The first 8 rows are patterns. Each new row is the sum of 2 different patterns, raised or lowered, with some noise. Before adding, each is slid sideways (what falls off one end comes back at the other) and multiplied by a number that may be negative. Names go in the order of the patterns.
In the rows, zero is written as 128.
Some rows, each with the names of its patterns after it:
[145 144 144 139 142 131 129 146 108 154 105 135 148 141 111 130 102 159
 117 147 111 159 159 158 130 103 156 123 153 129 158 145 151 149 145 144
 117]
(1)
[ 95 122 124 115 155 161 102  97 127 154 140 120 153 126 116 145 152 119
 113  99 152 130 135 112 132 135  98  96 106 106 158 157 139 111 109 118
 105]
(0)
[160  96 153 119 157 157 154 110 103 127 132 104 124 137 117 152 138 135
 109 138  97 140 108  99 102 126 117 158 118 129 134 134  96 128 134 158
 140]
(4)
[128 159 106 129 115 128 138 117 155 157 116 157 152 138 133 137 101 131
  97 139 124 137 146 137 106 101 109 145 106 141 116 124 135  97 105 104
 139]
(5)
[100 140 137 111 107 131 121 140 107 106 122 109 108 150 144 112 120 103
 101 150 151 145 140 127 135 146  99 144 123 112  97 119 117 135 109 143
 144]
(6)
[105 140 155 145 150 112 142 118 135 149 123 147 102 139 108 154 137 144
 108 160 125 125 151 134 121 136 151 139 140 159  96 126 122 104  98 114
 151]
(2)
[140 160 125 139 152 126 150 118 146 111 160 123 135 116 160 158 135 156
 105 121 108 136 153 102 104 106 160 129 109 139 161 157 152 132  96 100
 159]
(3)
[121  95 132  99 161 101 129 116 154 117 124 146 146 127 152 111 127 144
 145 138 131 136 101 116 112 157 115 112 123 136 103 104  98 146  98 138
 139]
(7)

New rows. What belongs after each?
[109 167 115 126  80 106  82 155 100 133 112  87  99 139 150 127 129 155
 124 136 126 122 120 115 146 133 161 136 132 169 145 146 123  86 121 135
 145]
(1) (4)
[139  89 101 130 125  74  83 105 118 111 136 112  95 126  59 109  76 100
 102 141  88 141  95 109 130 110 114 138 106 165 144 148  95 146  85 135
 108]
(4) (5)
[ 79  92 111 127  96 162 168  76 110 130 128 113 122 141 139  95 120 136
 108  96 122 157 113 123  86 104 152 118 115 114 102 158 166 105 128 102
 104]
(0) (6)
[ 89  60  62  95 148 118  87  57  82  95  92  49 108  77  87  62 109  42
 108  90  94  48  57  94  65 131 110 120  62  77 128 117 108  83 108 130
  75]
(3) (7)
[ 77  81 105 114 100 107  75  72  68  70  75  73  64 142 108  81  78  94
 103 108  67 147  76  86 105 144  83  79  87 134  97 120  68 102 116  83
  72]
(0) (7)
[132 129 143 108 111 118 113 107  98  87  74  98 140  66 136  94 100  73
  89  90  88 124 107 146  71 112 116 110  92 132 138 132 116 121 127  97
 113]
(1) (7)
[137 120 114 150 186 189 133 158 114 131 129 150 129 167  99 183 157 129
  93 149 162 131 114 157 121 146 158 143 117 122 114 147 168 159 140 116
 163]
(0) (7)
[100 153 105 129 100 163 157 153 112 145 139 116 165 126 141 128 145 154
 186 147 133 168 176 134 132  95 134 133 157 155 146 133 111 113 120  95
 172]
(4) (3)
[165 110 153 136 122 130 121 138 141 174 130 146 128 146 104 141 126 136
 150 170 162 128 136 148 169 177 100 156 137 111 122 146 151 101 129 185
 153]
(0) (2)
[138 152 101 143 139 135 125 155 116 142 121 178 143 147 104 151 153  97
 128 122 100 123 123 108 123 115 140 139 134 149 155  88 131 144 125 135
 137]
(6) (7)
[164 163 145  94 162 103 174 115 135 147 181 143 129 155 132 151 161 135
 136 143 166 129 121 154  90 108 120 160 116 144 132 174 113 119 105 137
 105]
(5) (7)
[ 95 102 135  73 111  61  91  56  97 126  86  87  94 104 107  59  97  90
  88 123  88 112  52 111  52 119  86  78  54 115  79 107 102  93  85 106
  85]
(4) (2)
[ 83 117 125 104 127 120 103 166 134 148  88 165 131 120 107  80 153 104
 147 109 123 137 124 157 122 144  89 120 117 147 103 134 125 100 130 107
 134]
(1) (2)
[121 148 127 127 139 100 135  98 179 128 116 155 140 144 142 152 109 138
 149 144 159 135 153 153 157 183 123 172 143 175 132 150 106 169 141 153
 158]
(5) (3)
[129 133 105 100 138 112 161  84 117 125 141 105 113 127 165 124 151  75
 113 130 153 134 111 156 139 143 122 152 105 103 155 154 130  88 115 132
 109]
(1) (0)
[127 124 139 166  95  97 104 143 103  89  93 114 124 110 122  98 128  88
 101  73  73 137 115 140 109 122 106  78 112 131 125  81 138 158  83  62
  93]
(0) (3)
[142 182 150 186 191 209 175 186 194 165 192 143 204 165 181 182 169 159
 201 160 163 174 157 176 206 179 212 170 178 158 168 144 219 175 191 170
 204]
(1) (5)
[ 92 163  83 102 108  95  84 155 119 126  86  97 117 140  85 122 121 150
 103 163  79 126 133 153  99 100 126  68 134 115 171 102  85 142 153 117
  67]
(3) (7)
[127 150  91 133  95 131 181 171 141 127  83 131 109  90 118 152 117 144
 127  98  72 149 121 145  92 118  97 134 167 146 116 140 110 130 139 109
 105]
(0) (4)
[ 70  96 108 127 100  93 124 101 126 101  92  74  90 144  94 102  81 134
 102 145 113  92  59 154 103 121 117 113 110 109 141 102 124 113  89  91
  98]
(2) (3)
[ 90  65 103  90  96  74  85  61  85  80  58 101  92 104 103  65  60  99
  94  82  83 101  72 105 130 101  79  54  36 139 116 115  90  96 109  85
  30]
(0) (6)
[ 87  95  97 142 133  94  83 104  83 112  76  96 104 120 112 111  78  99
 118 117  86 117 134 136 120 145  56 100 115 152 133 110  78  91  81 112
  89]
(0) (4)
[183 151 149 134 146 153 165 160 152 176 131 145 145 171 160 174 138 163
 148 157 170 146 176 193 127 199 156 165 165 165 111 156 104 186 139 177
 154]
(1) (5)
[201 227 195 151 218 192 152 156 140 216 173 197 166 165 194 140 178 157
 185 182 194 174 190 144 178 169 136 172 190 166 184 197 149 129 208 207
 199]
(0) (2)
[135 121  98 131 151 127 136 158  67 106 119  99 105 115 122  75 114 129
 134 127  84 149  95 122 145 134 133  97 123 106 128 112 142  87 138 126
 125]
(6) (2)
[140 118 126  94 133  84 146 120 117 130  98 155  87 116 112  93  93 132
  89 117 148 100 141 117 115  91  97 104 117 166 143 115 157 137 138 107
 135]
(5) (2)
[109 100 115 123  91 143 138 133 111 144  84  71  90 116 104 114 118 104
 103  97  82 112 116 129 122  90 103 122  88 126 111 116 134 106 131 119
 108]
(5) (2)
[121 152 139 165 143 141 129 115 149 153  97 111 127 114 149 131 120 137
 126 110 152 128 114 122 120 135 140 107 154 123 128 115 142 134 158 136
 177]
(4) (6)
[137  85 146 124 104 109 156  85 135  84 109  75 128  99  69  97 131 149
 102 107 103 104  92 111  92 108  77 105 110 120 103 111  87 123 110 114
 117]
(1) (2)
[169 118 124 134 129  92 113 131 125 101 114 104 128 116 108 100 183 154
 153 153 128 116 128 157 138  99 120 124 140 127 132 132  95 154 105 158
 105]
(2) (3)
[160 135 105  86  83 106 133 124  95 106  85 148 131  84 103 100 148 118
 133 109 124 106 146 115  93 104  78 159 131 142 106 102 148 123 120  82
 102]
(0) (3)
[101  99  75 108 104 130 116 124  79 108 126  82 112  94 119 135  97 100
  86  66 126 109 110  99 101 144 122 110  52 130  94 106  82 124 100 128
 117]
(1) (7)
[121 139 127 133 136 118 156 162 136 116 102 106 148 114 134 136 146 144
 124 112  77 174 101 156 102 124 112 157 163 141 135 133 143 129 147 116
 126]
(1) (4)
[107 122 149 131 143 158 145 154 121 154 136 140 174 126 179 120 139 122
 178 148 178 107 182 131 150 140 128 120 148 185 132 159 152 119 124 129
 112]
(1) (2)
[152 164  96 186 165 176  93 158 165 121 105 120 101 153 169 156 105 123
 111 143 159 133 160 101 168 146 163 110 167 156 182 104 145 135 114 174
 180]
(3) (7)
[ 86  76  98 137 119  93  83 141 110 103 102  95 104  77  96  80 112 120
 140 133 109  90 101  63  90 101  99  92 146 127  76  60  97 102 134  77
 129]
(0) (4)
[123 134 115 177 160 189 120 150 124 116 105 167 176 147 181 207 132 119
 161 167 164 149 199 147 174 165 199 173 164 127 187 138 167 145 157 154
 151]
(0) (4)
[ 78  92  73 149  85 123  97  90 114  93  77  70  85 125 103 154  97 102
 128 124  92  81 125  87 114 127  68  98  97 139 114  83 136  90 124 116
 147]
(0) (2)
[153 104 146  90 147 157 135 128 146  77 127 129 149 136 168 124 121 106
  92 142 111 125 148 130 137 152 165 142 143 104 155 117 120 157 120 115
 139]
(1) (6)
[181 161 187 154 117 111 137 154 129 121 111 196 133 138 168 196 176 173
 145 141 114 150 181 154 139 167 182 136 167 123 176 152 177 161 168 115
 153]
(6) (3)
[ 89 155 158 105  94 103 143 144 119  94 126 119  84 116 119  92 150 130
 112 132 131 130 115  92 125 141  87 165 149  91  71 117 139 145 101 162
 142]
(0) (6)
[101 111 116 101 109 121  76  94 108 141 120 135  95 101  91 116 106  99
  74  99  77 111 103 112 125  78 132 102 116  95 104  85  92  86  56  93
 104]
(4) (2)
[ 84 155 128 127 159  83 123  68 130 115 116 100 110 126 147  93 120 163
 144 129 121 107 100 155 150 113 107 119 113  82 118 125 111 110 166 123
 141]
(2) (3)
[134 144 144  99 162 175 180 177 159 152 137 161 140 135 121 113 172 145
 183 122 125 151 142 175 135 191 147 156 156 146  95 144 168 141 157 179
 167]
(0) (2)
[153 146 165 135 102 144 145 112 116 138 157 111 126 141 107 139 126 119
 145  95 119 140 183 131 132 167 158 135 166 106 130 148 167 141 168 137
 135]
(4) (7)
[133  78  84 118 150  88  95 104 101  86 115 110  85  89 106 108 154  99
 117 124 140 113  92 153 127 108 120  80 106  93 128 120 102 132 123 137
 108]
(0) (2)
[184 144 182 114 155 201 203 160 108 166 160 154 153 186 151 154 182 179
 191 123 167 164 180 159 159 179 181 187 154 150 107 150 185 177 145 165
 160]
(1) (0)
[170 110 142 106 161 134 153 142 184 157 183 153 128 165 143 134 141 144
 161 153 160 165 155 111 131 135 163 130 163 134 135 158  98 145 103 158
 154]
(1) (5)
[128  78 116 102  86  95  85 117  74  99  78 105  93  71 111 100  95  65
  74  96  89  81 109  94  60 100  86 112  66  89  84  93 111 100 116 129
 117]
(2) (7)
[144 134 179 125 168 121 153 114 130 152 149 120 161 169 126 156 171 103
 123 142 117 125 110 144 112 137 147 171 174 117 150 111 127 177 152 167
 131]
(6) (2)
[103  81  94 120 121 136 138 154 132 110 133 110  89 129 135  99 128 104
 131 152 129 133 139  67 139 123  97  97 147 111 120  74  92  88 131  82
 148]
(4) (6)
[ 92 107 157  75  79  65  83 112 127 160 110  84 105 136 104  88 120  65
 121  61 132  70 119 118 125  60  52  84  97 103 127 118  92  91 101 109
 105]
(5) (3)
[143 146 129 108 105 152 163 145 147 121  93 123 157 171 144 157 156 149
 125 128 127  89 147 172 145 104 128 131 121 150 145 129 122 121 130 168
 113]
(0) (6)
[106 140 154 128 135 164 125 159 130 145 130 114 146 152 169 162 128 178
 147 156 121  87 126 132 164 110 175 122 141  88 115  96 144 101 133 123
 102]
(1) (4)
[148 180 208 173 170 157 164 154 192 168 203 161 209 156 161 161 187 154
 182 178 168 181 174 114 164 133 122 128 145 178 159 170 213 172 185 140
 162]
(5) (2)
[112 107 110 100 122 121 115 118 132 134 157  95 145  77 138 130 119 108
  96 124  83 121 125 110 107 143  96  98 123 114 100 142 141 133 104 149
  97]
(2) (7)
[100 173 128 145 141 185 175 148 134  87 177 126 168 137 156 159 134 132
 159 125 103 141 142 142 161 144 161 130 154 108 145 108 162 173 163 104
 153]
(1) (5)
[145 123 129 134 125  94 149 171 137 145  63 168 110 149  97 155 137 125
 122 134 111 125 134 115 117 121 127 111 147 139 116 113 111 139 134 124
 130]
(1) (7)
[132 133 139 104 114 144 147 114 121 100 163 115 123 147 150 148 135 136
 127 127 120 168 104 106 142 136 155 143 136 146 133 161 165 168  96 119
 162]
(6) (3)
[166 115 161 130 139 137 131 165 145 186 213 158 172 139 188 144 159 203
 182 195 150 150 118 173 184 186 153 210 185 161 183 176 129 136 202 197
 167]
(0) (2)
[106 118 153 126 124 150 108 101 103 122 111 135 108 118 166 154 118 108
 163 132 120 118  86 119 134 141 143 107 138 130 145 128 137 114 104 133
 137]
(2) (3)
[142 134  83 104 122 113 146  83 151 122 121 113 108 103 119 142  76 120
  70 126  93 109 110 108  87  84 112 116  91 115  99 104 117  96  85 110
 107]
(1) (5)
[166  93 122  60 129 106 168  88  93 104  74 109 123 161 126 126 148 127
 115 102  98 114 114 137 110 143  93 142 117 156  88 120  99 133  86 105
  73]
(1) (4)
[125 114 152 127 110 148 120  88  91  90 146  99 140 106 100 129  86 123
  94 142 102 137  95 140  86 117 132  99 139 140 107 130 131 121 105 145
 106]
(5) (2)
[157 173 167 114 147 163 122 154 128 193 151 187 182 179 153 142 163 144
 157 198 149 170 104 153 106 205 140 177 114 161 129 167 197 161 147 184
 177]
(4) (2)
[177 128 130 116  91 123 149 169 153 146 150 127 122 167 105 142 124 157
 136 147 119 147 176 171 162 136 119 144 138 142 126 190 166 131 138 148
 119]
(4) (5)
[178 177 142 139 150 153 192 161 188 153 141 164 189 131 187 125 159 127
 154 129 163 139 155 154 129 146 172 139 127 140 139 159 131 152 152 148
 121]
(6) (7)
[122 119 123 142 122  83  90 126 124 133 146 134 127  87 141 142 132  97
 126 163 112  94  97 107 118 159 155  94 139  85 155 118 102 122 135 143
 145]
(1) (3)
[107 127 102 157  91 131 125 120 102 149 101 150 129 142 140 130 107  96
 115 132 162 142  81 139 122 125 122 116 123  70 139 139 101  89 137  86
 175]
(4) (7)
[111 158 123 111 104 180 128 128  85 118 106 139  85 123  88 125 129 156
 135 115 117 139 105 119 136  95 138 145 129  95 161 137 157 150 174 126
 132]
(0) (4)
[109  84 122 122  86 126  55 101  67 136  99 141  70 144 120 116 125 115
  65 119 124 105 103 158  63  94  69  67  40 110 100  82  86  96  94 132
 100]
(4) (2)
[140 154 141 119 138 153 142 168 172 170 180 116 146 151 159 181 158 139
 109 141 123 165 147 143 152 157 146 154 183 162 146 143 173 139 139 186
 111]
(6) (2)
[162 129 130 109 115 132 123 102 153 124  95 139 137 112 133 139 148 135
 116 109 119 113 131 173 159 104 143 105 118 151 149 172 159 152 133 149
  86]
(5) (6)
[122 167 145 123 126 140 144 137 137 120  92 104 114 134 122 142 157 140
 134 149 157 131 140 143 174 134 107 173 110 134 153 155 153 161 138 146
 149]
(5) (6)
